The rows of a group lie close to one hidden flat surface of 15 dimensions, which may be shifted away from zero. Surfaces can cross.
In the rows, zero is written as 128.
Some rows, each with its group after it:
[144 165 110 132 135 133 106 133 127 139 113 147  99  92 142 144 153 123
 115 101 130 129 119]
Q3
[179 166  99  78 124 112 111 121 149 145 121 123 137 134 150 126 155 141
 114  56 149 101 150]
Q110
[139 215 147  95 184 130 117  96 147 123  80 156 138 133 145 100 144  76
 120 104 129 114 110]
Q110
[109 137 121 117 129 117  76 132 167 125 148 148 136 127 136 121 124 116
 142  81 141 121 109]
Q352
[165  87 175  96 126 139 131  80 140 151 164 166 100 152 134  77 105 165
 122  96 149 159 143]
Q352
[ 92  97 121 116 119  95 112 110 171 122 162 149  93 176 221  90 174 126
 101  80  76 110  84]
Q493
[108 124 130 111 112  66 125  82 121 112 116  98 187  95  85 163 104 102
  89 156 110 140  87]
Q493
[ 99  63 113 171 101 138 138  50 157 128 116 152 125  91  83  92  95 111
 167 134  79 176 109]
Q493
[134 129 133 100 121  90  83 163 105 111 175 128 127 108 115 139 155 139
 120 143 153 124 103]
Q493
[111 132 129 105 147 131 138 170 114 135 169 107 125 125 149 141 139 133
 126 122 138 127 102]
Q3
[121 118 186 132 171 100 154 102 166 162 132 117 126 115 169 144 105 140
 130 119 137 149 137]
Q352
[ 63 167 148 161 133 115 156 125 164 141  61 128 124 136 163  87  90 110
 103 207 120 147  99]
Q493
[ 87 133 113 149 110 129 132 163 125 119 171 116 146  99  85 159 113 154
 136 105 138 159 126]
Q110
[127  67 134 138 101 106 120 121 132  73 138 142 126 145 129 149 147 109
  95 126  95 131 146]
Q352
[130 146 122 144  94 124 111 148 121  93 115 129 133 109  98 168 124 159
 126 104 138 114  98]
Q110
[146 159 112 106 199 115 194 101 147 160  96  60 189  84 124 189 132  50
 143  70 117 174 156]
Q493
[135 150 174 101 112 136 140 117 133 121 106 143 139 164 185 117 117 154
  72 138 139  87  99]
Q110
[ 92 134 145 142 108 116  53 160 118 131 153 147  88 119 142 112 163 139
 130 168 126  75  62]
Q3
[127  71  92 145 146 150 170 175 101 102  84 103  67 162 123 107 123  93
 144 166  91 169 109]
Q110
[155  52 101 129 118 116 111 130 140 149 115 116 154 210 176 153  95  72
 136 109 143 149 150]
Q3
[ 89 134 184 149 144 148  90 102 131 183 148 149  85 110 144 120 129 113
 117 152 120 110 101]
Q3
[143 183 145 121 167  57 124 133 144 124 148 143 110 153 159 126 182 178
 149  78 131 119 140]
Q110
[156 119 132 101 104 126 163 147  77  64 123 115 140 140  93 139 133 156
 113 138 120 122  85]
Q352
[ 92 128 140 172 122 126  99 124 105 137 152 134 123 122  54 127 138 100
 146 162 113 150 159]
Q110
[138 148 150 116 110 136 143 124 118 125 127 135 132 137 136  95 154 124
 101 157 132 120 141]
Q3
[107 195  50  87 171 129 123 132 130  67 116 128 179 171  84 136 127  92
 115  72  91  95 192]
Q110
[ 99  43 178 164 120 112  99 101 137 114 147 134 160 132 100 163 103  59
 147 160 118 156 123]
Q493
[156 118 102 102  85  98  97 144 109  37 116 146 157 170 143 162 164 103
  85  89 112 100  82]
Q110
[108 181 177  91 140 149 101 124 120 140 179 160 118 149 146  93 138 173
 137  94 143  80  46]
Q493
[176 123  51 103 120 116 118 114 110 148  94 137 108 115 152 118  94 155
 109 152 144 142 121]
Q493
[112  88  62 123 150  91 136 168 141 101 107  89 114 171 125 113 112 133
 158 142 101 128 137]
Q352
[124  96 152 136 111 146 106 124 112 120 175 149 124  92 150 127 180 108
 144 144 109 104  84]
Q352
[ 70 154 147 147 145 115 103 179 136 109 120 116 120  97 124 133 141  95
 126 183 129 122  98]
Q3
[100 103 174 131 127 115 164 118 113 145 221 134 141 137 185 177 149 136
 104  71 119 166  92]
Q352
[193 210  94 107 106 145 150  87 121 119  81 177 112 124 140  96 134 202
  96  79 139 119 146]
Q3
[102 151 115 132 120 169  70 142 142 191 167 130 164 185 144 163  91 109
 110  79 166  95 199]
Q3
[139 109 149 107 159 127 158 120 104 146 153 101 119 124 125 132 142 123
 149 123 115 136  97]
Q3
[ 84 182 177 167  22  84  72 150 185 112 109 128 175 145  86 130 133 154
  96 108 169 108 113]
Q352
[115 140 175 139 123 195 170 129 115 141 152 138  97 111 148 130 140 159
  99 110 113 107 125]
Q3
[131 114 141 158  82  88  58 162 139 128 130 142 129 158 135 126 143 132
 145 155 166 112 123]
Q493
[165 163 125 109 125 134 160 152 125  84 110 149 115 183 172  98 190 139
 132  77 118 109 109]
Q110
[104  50 166 117 131  99  99  98 121 109 165 148 102 130  95  63 133 110
 123 227  99 132 128]
Q3
[163 133 102 151 108 101  98 147 146  95 125 169 139  87 144 108 164 151
 181 159 161 128 138]
Q352
[128 104 190 139  65 175 112  83 103 146 187 195 123 134 151 133 106 165
  86 102 147 134  85]
Q110
[116 139 113 114 121 119 117 143 123  97 194 144 139  76  63 141 123 170
 130  86 147 170 145]
Q493
[ 91 148 174 154 139 117 105  80 160 162 129 138 121 115  81 101 119 131
 140 138 118 121 163]
Q3
[ 99 165 142 140 134 153 104 137 121 185 175 135 104 144 126  99 154 143
 150 120 133 104 142]
Q3
[ 89 151 151 156 118  99  95 117 167 112  95 117 140 102  97 151 105 145
 137 126 122  92  98]
Q493
[101 125  98 123  96 110 126 164 136  76  99 112 127 175  70 101  90 154
 113 129 126 135 128]
Q352
[148 103 147 124  99 130 158 149 148 122 147 127 100 153 138  86 141 199
 151 101 140 136 138]
Q352
[146 136 133 115 113 104 116 113 153 129 103 110 169 150 142 170 107 128
 101  93 144 104 144]
Q3
[156  98  93 137  94 153 138 119  63  92 149 161 130 113 115 134 160 111
 103 168 105 141 137]
Q352
[170 118 118  96 156 124 109 105 108 111  98 151  88 151 140 109 148  97
 117 121 106 119 100]
Q110
[117 111 170 141 119 137 134 110 116 118  66  99 151 182 150 167  98 104
  80 187  98  51 126]
Q3
[140 144 103 101 104 129 182 185  80  72 134  90 175 158 136 173 152 125
 107 103 127 124  73]
Q110
[ 70  83 142 153 117 153 112 104 131 136 152 134 115 130  96 145  46 173
 120 132 113 114 115]
Q110
[104 139 216 184  89 152 161 114 177 180 101 149 100 168 210  81 135 151
 128 138 143 125 102]
Q3
[104 109 103 151 141  74 101 165 129 116 106 108 131 147 111 137  98 115
 159 188 143 151 114]
Q493
[148 103 156 121 141 166 137 110 157 146 122 114 110 162 147 109 181  79
 150  61  91  91 148]
Q352
[158 152  97 139 112 177 151  88 106 163 110 155 127 161 130 120 119 124
 132  83 125 149 147]
Q493
[131  39 179 120 105 140  88  67 126 107 117 146 103 138 109 115 131  68
  70 172  78  94 135]
Q352
[107 140 116 107 169  92 119 128 128 137 142 115 113 158 169 131 176  75
 115 104  88 125 105]
Q493
[107 109  96 162 131 151 142 110 165 140  97 144  52 130 168  86 120 184
 159 107  82 108 105]
Q493
[ 72 101 151 176 149 107  87 163 136 103 124 133  88 120 106 152  90 126
 126 192 126 135 137]
Q493
[ 98  97 145 114 109  90 105 137 158 111 174 145 131 142 173 123 133 136
  75 132 134 134 141]
Q110
[ 93  95 161 116 152 115 136 120 102 105 171 133 137 120 147 154 111 115
 113 152 111 140  55]
Q352
[171  70 155 151  77 147 117 115 130 202 113 104  68 119 128 115 145 149
 120 146 136 120 152]
Q110
[138 143 109 136  88 130 103 115 111 154 123 109 138 146  69 115 154 106
 135 118 123 119 145]
Q352

New rows, each followed by its group:
[129 140 161 136  94 176 120 106 136 200  99 127 105 112 123  85  77 174
  81 211 167  99 184]
Q110
[157  89 143  91 150  96 106  89 123  70 156 147 153 163 109 175 141  85
 125  30 101 137 112]
Q352
[128 104 134 153 104 173  97  89 113 164 172 167  99 180 110 100 147 132
 142  98 105 100 176]
Q3
[169 136 148 110  83 170 124  81 107 129 119 145 144 143 113 134 133 150
  71 119 121  61 190]
Q3
[119 112  62 123 144  93  95 141 128 105 151 126  95  84  76 146 104 180
 148 100 121 149 135]
Q493
[120 180 107 126 126 171 159 163 141 107  84 153 112 124 152 105  71 176
  87 145 159 139 150]
Q110
[177 147 159 142 116 101  87  82  68 150 130 149 108 107  96 187 140 152
  80 149 136 104 158]
Q110
[146 198 119 146 107 204 162 154  99 128  41  96 128  93  57 126  93 172
 147 161 148  79 111]
Q110
[111 143 121  95 104 121  48 137 148 147 168 156 154 138 156 140  82 156
  78 116 180  90 139]
Q3
[141 136 189  89 116  85 120  83 160 163 154 133 150 111 172 117 150 121
  63 130 151 131 142]
Q3
[155 137 132  95 145 165 129  98  96 157 184 119 133  98  80 155 148 129
 130  67 122 116 159]
Q3
[126  77 132 111  79 156 109 107 122  37 152 185 158 113 120 125 107 134
 114 113 114 114  59]
Q493
[147 215 169 128 114 129 136 142 160 110  64 137 123 106 159 101 173 144
  82 157 143  74 169]
Q110
[142 176  98 126  72 156 105  97  99  67 116 179 188 119  72 142 143  79
  89  86 120 136 121]
Q493
[111 127 154 121  94 141 169 143 145  89 154 135 157 170 133 106 115 181
 126  99 138 124 131]
Q3
[138 134  97 119 120 143 149 100 150 137 137 150 152  86 116 117 109 124
 125  91 142 189 156]
Q493
[119 167 172 167 125  99 110 131 125  97  93 141 132 123 114 157 169  82
 114 143 117 128 116]
Q110
[121 157 113 110 145 167  94 140 116 163 179 139 142 116 126 162 126  98
 118  68 154 141 145]
Q3
[171 161 154 152 144 133 128 104  98  78  88 162 177  97 117 147 168  64
 172 174 127 118 102]
Q352
[165 155 144 125 129 151 101  72  95 138 117 180 110 149 113 127 125 127
 111 106 126 112 129]
Q110
[130 175 168 127 144 120 102  98 132 144 101 159 128 106 140 140 121  90
  91 133 148 145 112]
Q110
[104 184  66 144 135 131  96 133 153 117 117 176 124 127 106 111  96 135
 135  82 143 167 158]
Q493
[121 136 120 176 107 169 108 141 147 184 121 137 112 185 130 102 124 133
 171 115 146 115 186]
Q3
[145 142  63 117  99 128 158  97 112 137 123 132 132  98  95  87 123 162
 139 121 121 172 109]
Q493
[145 121 157 102 145 128 128 122 154 164 147 131 150 120 189 129 131 101
 123 110 163 144 129]
Q493
[152 151 136 133  73 142 131 153 143  91 107 145 171 128 120 116 144 118
 133 109 165 140 124]
Q3
[162 116 207 149 118 164 171  86 123 180  68  77 151 149 135 172 114 111
 136 129 126  77 115]
Q3
[118 149 126 146 146 163 187 185 118 127 132 128 119 196 173 125 116 145
 143 107 143 153 141]
Q493
[ 85 145 177 181 110 146 106 124 139 160 171 172 130 227 143 114 154  82
 138  79 128 151 163]
Q493
[122 157 125 144 112  95 152 133 137 140 100  88 159 167 113 152 123 128
 113 105 133 144 153]
Q352
[139 157 134 162  64 131  93 103 109 142 117 148 135 150  92 131 165 127
 117 112 124 104 135]
Q493
[180  76  99 150  98 104  92 136  85 165 167 118  87 189 136 213 119 196
  98  78 139 110 202]
Q493
[146 121 108  96 128 103 152 154 140 101 139 123 117 104 170 140 149 143
  74 113 131 145 155]
Q3
[113 115 116 133 136 107 138 133 148 126 145 116 128 151 151 130 156 113
 143  87 102 139 120]
Q493
[134  71 106 118  79 183 139 134  98 108 135 130 131 159 130 133 128  81
  67 128 106 136 143]
Q110
[135 119  98 172 147 176 127 132 131 144  43 147  46 121 213 193  76 146
  93 114 107 103 100]
Q3
[ 77 137 168 161 137 144 120  99 141 125 139 143 115 120  94 155 104 140
 121  97  98 115 124]
Q493
[137 128 138 133  94 161 116 136 127 131 141 143 101  93 104  92 173 129
 107 147 124 118 173]
Q110
[123 207  96 119 132 125 118 160 103 124 119 155 115 152 164  92 185 101
  94 153 127 128 127]
Q3
[ 78  77 125 161  65  86  77 155 209 108 136 101 139 139 123 133 154 114
 113 106 110 104 180]
Q110
[165 152 131 153 113 152 159  75  89  82  46 175 109 153 121 100 162  84
 101 155  73 129 119]
Q3
[110 146 154 103 101 106  83 157 149 126 196 138 139  85 166 156 187 121
  63  92 149 114 130]
Q3
[130 134 175 103 130  97 144 132 157 159 108 102 144 142 171 100 125 119
  99 170 158 134 126]
Q352
[191 125 140 133  83 158  87 123 100 118  69 130 124  69 112 160 155 100
 108 167 141  75 103]
Q3
[127 158 155 160 137 185  63 148 105 113 117 185  98  96  99 126 155  64
 131 163 139 116 142]
Q493
[167 171 110 108 103 118 125 174 110 116  74 115 139 133 170 116 157 131
 118 177 157  90  78]
Q493
[134 169 173 134 103 138 162 138  95 116 133 141 160 108 168 201 124 126
  54 117 156 155  92]
Q110
[183 125 102 148 103  73  74  85 106 125 122 153 175  80 125 176 179  76
 127 168 136 129 167]
Q352
[113 140 126 137  92 139  39  90 127 131 128 192 120 158 110  89 118 117
  81 177 126  78 183]
Q3
[161 140 110  81 120 136 131 141  86 131 138 100 134 135 100  94 175 124
 115 164 123  88 151]
Q110
[115 143 106 127 143 105  96 136 167 141 116 141  89 126 187 105 164 116
 121 109 115 116 123]
Q493
[128 136 109 146 110  92 140  84 122 155  60  97 165 197 143 130 104 100
 139 148 108 116  79]
Q493
[128 145 122 135  91 116 105 150 159 156 107 129 140 118 148 131 106 124
 101 124 179 162 132]
Q110
[121 114 162 184 125 112 130 120 128 250 134  50  97  88  66 166 107 174
 189 135 149 139 137]
Q110
[124  68  88 135 125 135 119 139 137  89 138 172 130 171 166 140 102  72
 125  86 125 198 119]
Q3
[136  46 177 145  93 168  72 129 143 169 179 131 107  72 131 158 149  89
 106 138 143 115 179]
Q3
[139 124 116 129  96 128 135 137 125 111 146 153 152 162 167 120 151 124
 123 111 137 139 131]
Q352
[141 153 112 158 103 172 157 119 117 126 118 143 164 167  98 134 112 133
 172  63 136 149 138]
Q493
